The groups are shells around one centre, one inside the other: the same stretched ball of 6 dimensions in 10 sizes.
Some rows, each with its group after it:
-18	-189	560	190	-105	71	-164	238	91	213	501	-164	121	343	526	-194 | Q440
-351	213	-380	-131	-378	194	240	-241	-78	-15	-136	-191	276	147	28	218 | Q184
-161	76	-301	-55	-164	299	98	-306	-33	-70	-134	-346	196	173	78	427 | Q743
28	62	188	129	-372	35	68	173	-20	135	319	77	314	186	314	-136 | Q991
-573	116	-12	170	-405	330	32	-148	-532	248	137	-283	192	278	-149	7 | Q803
-31	359	26	-117	-536	229	232	91	-408	39	-64	-197	486	-106	32	135 | Q381
-22	-59	-8	200	-153	231	-45	-120	-49	59	186	-160	173	275	177	201 | Q803
190	299	-241	-52	-290	320	202	-235	-212	12	-193	-198	345	11	-24	482 | Q743
-558	-161	40	205	-168	276	-120	-148	-189	122	248	-365	57	407	109	32 | Q743
152	248	67	-42	-192	243	145	-160	-100	256	-17	-179	204	171	128	257 | Q212
-19	182	-144	-134	-160	261	153	-252	-1	69	-136	-308	193	156	138	370 | Q381
-142	335	-358	123	-619	173	275	-118	-368	93	17	159	438	82	-158	87 | Q440
-146	238	-177	88	-332	134	207	-249	-67	343	96	100	159	344	17	41 | Q991
-251	22	25	172	-147	216	8	-241	-69	339	202	-135	29	447	98	57 | Q991
-140	267	82	-146	-292	193	188	-93	-125	255	-18	-238	216	167	145	94 | Q162
-243	287	-411	-189	-316	155	308	-335	63	103	-181	-110	211	207	53	243 | Q162
-134	191	-94	37	-460	82	189	8	-100	107	131	60	339	155	135	-35 | Q184
-593	530	-235	-95	-684	362	332	-206	-781	284	-187	-253	382	41	-398	85 | Q29
-737	330	-347	15	-671	352	230	-186	-721	84	-105	-270	386	75	-358	81 | Q440
-248	327	-352	-180	-462	320	261	-192	-351	-100	-270	-336	412	-56	-100	372 | Q162
30	328	110	-38	-501	43	252	114	-135	255	143	110	376	98	181	-120 | Q29
-342	74	-355	45	-301	333	84	-274	-247	-93	-87	-322	254	156	-61	352 | Q97
-115	337	-364	3	-441	297	250	-270	-344	81	-152	-105	345	79	-168	324 | Q184
-753	157	-277	195	-595	314	107	-161	-638	111	90	-185	305	215	-287	-17 | Q29
-29	-32	117	216	-183	131	-18	-50	20	219	305	-15	137	356	246	2 | Q184
-274	318	-262	-4	-419	368	199	-275	-473	135	-150	-265	298	101	-214	305 | Q184
185	20	79	20	-129	52	71	-27	283	113	184	-10	180	260	420	97 | Q184
-24	82	161	192	-214	182	23	-89	-119	346	256	-38	132	344	143	14 | Q743
32	100	-310	62	-307	40	186	-152	209	17	94	161	262	241	220	129 | Q991
553	343	-105	-112	-269	135	272	-88	97	67	-104	52	381	-7	227	370 | Q29
419	106	-82	3	-150	246	80	-95	35	-113	-52	-180	333	18	238	477 | Q212
12	-65	25	-63	-27	157	9	-110	264	-19	69	-297	129	245	412	251 | Q162
-24	209	69	-256	-302	167	179	49	-26	-33	-82	-334	348	-15	295	187 | Q803
-137	182	14	164	-434	291	74	-27	-468	138	114	-148	341	110	-63	110 | Q803
97	355	-116	-171	-299	287	241	-187	-195	106	-201	-261	318	17	32	379 | Q162
238	-133	316	259	-150	148	-127	161	6	40	373	-89	249	204	392	62 | Q97
-626	148	18	-105	-419	208	125	-35	-291	136	48	-358	234	189	70	-62 | Q991
-30	-95	496	274	-204	109	-124	190	-93	308	500	-65	152	346	354	-209 | Q29
372	72	327	-123	-75	55	70	105	307	124	145	-144	215	148	559	120 | Q212
-127	241	78	4	-485	101	184	92	-209	181	149	-4	357	113	138	-92 | Q381
-215	-98	-114	224	-254	74	7	-80	105	66	299	50	167	371	240	-28 | Q991
6	-92	-108	123	-113	140	-3	-136	194	-20	162	-98	161	295	302	204 | Q381
-464	212	-371	-86	-477	91	269	-172	-47	49	-20	-29	282	207	49	12 | Q743
-86	114	-19	82	-460	275	57	99	-406	-141	59	-244	465	-53	52	186 | Q440
-357	203	-286	199	-376	167	183	-337	-173	387	139	132	116	437	-117	-7 | Q97
432	189	268	-39	-147	157	101	25	59	207	91	-110	253	112	344	205 | Q29
105	100	152	178	-273	152	46	2	-109	240	247	13	234	238	184	31 | Q381
-76	76	-185	-29	-314	58	158	-50	155	-45	78	-14	290	171	278	93 | Q803
-250	193	-189	282	-388	254	115	-274	-361	351	159	65	176	357	-178	62 | Q212
326	19	249	55	-217	134	2	182	26	-37	195	-129	351	46	404	149 | Q803
351	-87	-39	-30	17	75	27	-84	484	-110	88	-110	179	209	533	328 | Q440
200	-111	99	-62	-76	16	16	84	441	-127	175	-133	227	176	605	140 | Q97
-163	127	2	74	-185	367	31	-241	-306	206	6	-355	149	233	-23	289 | Q743
-295	270	-428	-91	-315	106	306	-386	106	239	-79	38	134	344	31	130 | Q97
-295	426	-298	-109	-420	233	329	-344	-254	329	-152	-84	215	219	-150	164 | Q97
-791	307	-562	-79	-560	297	289	-371	-438	68	-196	-241	277	185	-299	158 | Q212
143	157	-130	145	-244	334	69	-206	-262	76	-7	-162	278	127	-23	391 | Q212
-302	318	62	38	-505	317	152	-41	-598	252	28	-240	338	84	-143	53 | Q162
-373	-143	117	23	-24	105	-41	-149	258	217	246	-259	-42	491	390	-32 | Q440
-447	382	-467	-52	-507	363	283	-363	-505	108	-238	-236	317	101	-319	308 | Q381

New rows. What belongs after each?
-127	326	66	-183	-517	215	222	119	-362	8	-70	-279	469	-105	93	102 | Q162
-386	165	-326	176	-326	261	137	-381	-246	277	52	-44	122	383	-159	143 | Q381
-276	183	-209	-98	-398	53	237	-91	69	77	36	-14	269	203	188	-2 | Q381
-102	-102	-34	248	-114	35	-1	-174	275	267	356	134	21	528	307	-55 | Q212
-358	66	325	133	-333	181	-2	70	-296	343	312	-191	169	305	145	-191 | Q743
127	129	41	-128	-91	49	162	-141	353	232	68	-55	107	301	407	118 | Q29
-774	68	-317	109	-314	432	34	-395	-495	114	-49	-464	115	318	-257	238 | Q29
-26	-130	300	72	-112	266	-136	104	-99	-62	193	-450	229	132	348	184 | Q743
-620	149	-141	5	-388	342	93	-202	-449	119	-25	-406	214	203	-123	127 | Q184
-386	76	-207	-75	-328	54	173	-118	136	52	77	-77	199	277	234	-16 | Q991
-303	-151	207	254	-199	25	-69	26	121	283	481	32	56	500	351	-262 | Q212
-603	230	-431	-140	-317	254	244	-427	-127	154	-175	-279	123	298	-91	212 | Q743
-526	-24	89	161	-231	226	-29	-146	-203	296	248	-247	55	428	80	-70 | Q803
-562	182	-347	-65	-323	161	222	-352	-28	222	-31	-127	102	372	0	62 | Q162
34	-1	239	-201	-151	53	61	150	274	-47	111	-290	251	109	565	62 | Q97
-125	-38	251	11	-75	293	-74	-51	-105	108	117	-471	129	224	261	198 | Q991
68	27	-56	38	-153	310	6	-127	-107	-82	-13	-340	260	99	158	400 | Q991
88	319	-152	-199	-427	229	251	-13	-197	-120	-188	-237	474	-131	104	332 | Q803
-389	26	320	46	-175	287	-49	-55	-270	308	188	-439	80	318	148	-3 | Q212
439	-106	319	258	-111	131	-110	154	80	45	360	-23	261	184	429	126 | Q29
-229	252	-192	214	-417	228	167	-261	-338	365	119	81	198	327	-164	50 | Q97
-453	288	-484	102	-532	300	233	-326	-457	110	-85	-70	309	181	-297	200 | Q162
-158	11	-421	68	-228	68	146	-275	270	-10	73	72	165	340	202	169 | Q212
449	252	-185	-1	-384	149	215	7	-35	-124	-45	62	492	-82	176	347 | Q440
667	51	296	-25	-68	85	36	144	285	2	149	-71	308	50	556	259 | Q440
332	285	-196	31	-270	278	188	-214	-153	74	-106	-62	332	55	14	442 | Q440
-375	52	-287	-30	-245	237	104	-257	-47	-24	-44	-286	183	235	79	243 | Q803
-57	149	-185	-185	-369	101	205	18	81	-186	-67	-171	398	-6	286	192 | Q97
-110	-138	379	30	-93	182	-118	127	23	45	258	-401	161	221	439	37 | Q162
445	273	-1	-243	-181	100	246	-46	248	33	-114	-99	322	12	384	329 | Q212
-303	45	198	-20	-335	138	44	113	-127	94	192	-255	259	174	268	-83 | Q184
-388	99	157	51	-377	82	93	39	-115	290	266	-70	186	312	199	-223 | Q991
-39	-24	155	101	-217	377	-92	34	-356	-106	75	-482	317	32	128	316 | Q29
338	179	-84	-114	-117	315	115	-175	-26	-66	-178	-338	298	1	183	556 | Q29
160	244	1	118	-431	202	145	16	-288	116	97	17	399	52	46	140 | Q162
-426	196	21	79	-525	250	109	21	-502	148	117	-202	344	120	-62	-42 | Q803
-374	27	-257	77	-331	207	81	-167	-119	-29	63	-175	237	229	62	140 | Q803
-513	346	-162	-133	-363	326	234	-327	-382	324	-149	-345	158	234	-161	163 | Q212
-9	-5	139	-200	-122	21	88	60	376	-11	102	-227	194	186	561	57 | Q212
-515	73	173	43	-323	192	40	-32	-244	291	209	-265	138	321	117	-136 | Q381
364	160	374	-81	-237	187	60	206	-93	45	91	-256	379	-45	371	180 | Q991
2	-106	292	157	-84	311	-149	13	-173	59	210	-405	175	204	249	210 | Q97
-387	35	-305	39	-372	76	144	-129	63	-18	111	-14	240	270	160	11 | Q97
300	354	-201	-224	-401	-13	366	-12	231	11	-86	146	419	0	309	161 | Q29
-397	292	74	-54	-577	322	147	83	-652	65	-20	-375	443	-52	-97	55 | Q97
-577	296	-424	206	-638	291	218	-263	-614	195	24	7	327	215	-376	44 | Q440
525	150	178	-75	-192	40	140	120	253	42	110	20	339	51	482	173 | Q743
-261	-200	237	332	-105	208	-177	-52	-87	239	418	-182	37	462	226	-48 | Q97
-183	368	-57	10	-605	315	205	16	-639	80	-49	-198	485	-70	-167	142 | Q743
302	166	222	77	-225	144	86	26	-33	247	178	-12	254	172	261	103 | Q97
-218	-28	123	-134	-100	206	7	-52	78	3	42	-462	149	200	353	175 | Q991
-280	-21	245	-40	-138	298	-56	-21	-173	81	92	-536	153	194	235	150 | Q991
-155	183	252	46	-373	227	70	69	-354	246	159	-220	282	141	101	-19 | Q803
-217	-39	372	13	-118	308	-102	33	-219	138	161	-532	147	205	253	114 | Q97
36	-235	295	221	-101	25	-130	151	256	71	462	-34	143	353	535	-105 | Q97
168	437	-96	-288	-461	187	335	12	-170	-25	-224	-182	491	-159	126	286 | Q991
-59	231	92	71	-352	389	66	-68	-534	147	-4	-340	325	46	-81	261 | Q743
74	145	425	-73	-331	266	18	258	-352	18	94	-425	409	-83	259	116 | Q97
-186	328	276	-207	-452	229	183	142	-389	171	-17	-369	381	-34	132	13 | Q440
-35	465	-464	-246	-586	188	413	-133	-218	-123	-304	-74	531	-144	-51	327 | Q440
-338	-162	418	140	-274	118	-129	262	-119	70	418	-278	221	245	390	-218 | Q29
-180	34	13	-211	-93	164	88	-124	199	18	-32	-397	136	211	367	208 | Q97
-155	288	-207	-66	-346	90	278	-229	37	287	7	60	190	284	92	48 | Q991
-317	335	110	-28	-407	296	172	-121	-473	388	15	-258	225	185	-91	35 | Q440
80	108	0	135	-361	71	113	37	-13	112	223	117	310	187	221	-1 | Q803
559	130	264	-70	-105	173	65	81	115	32	50	-187	314	14	425	320 | Q212
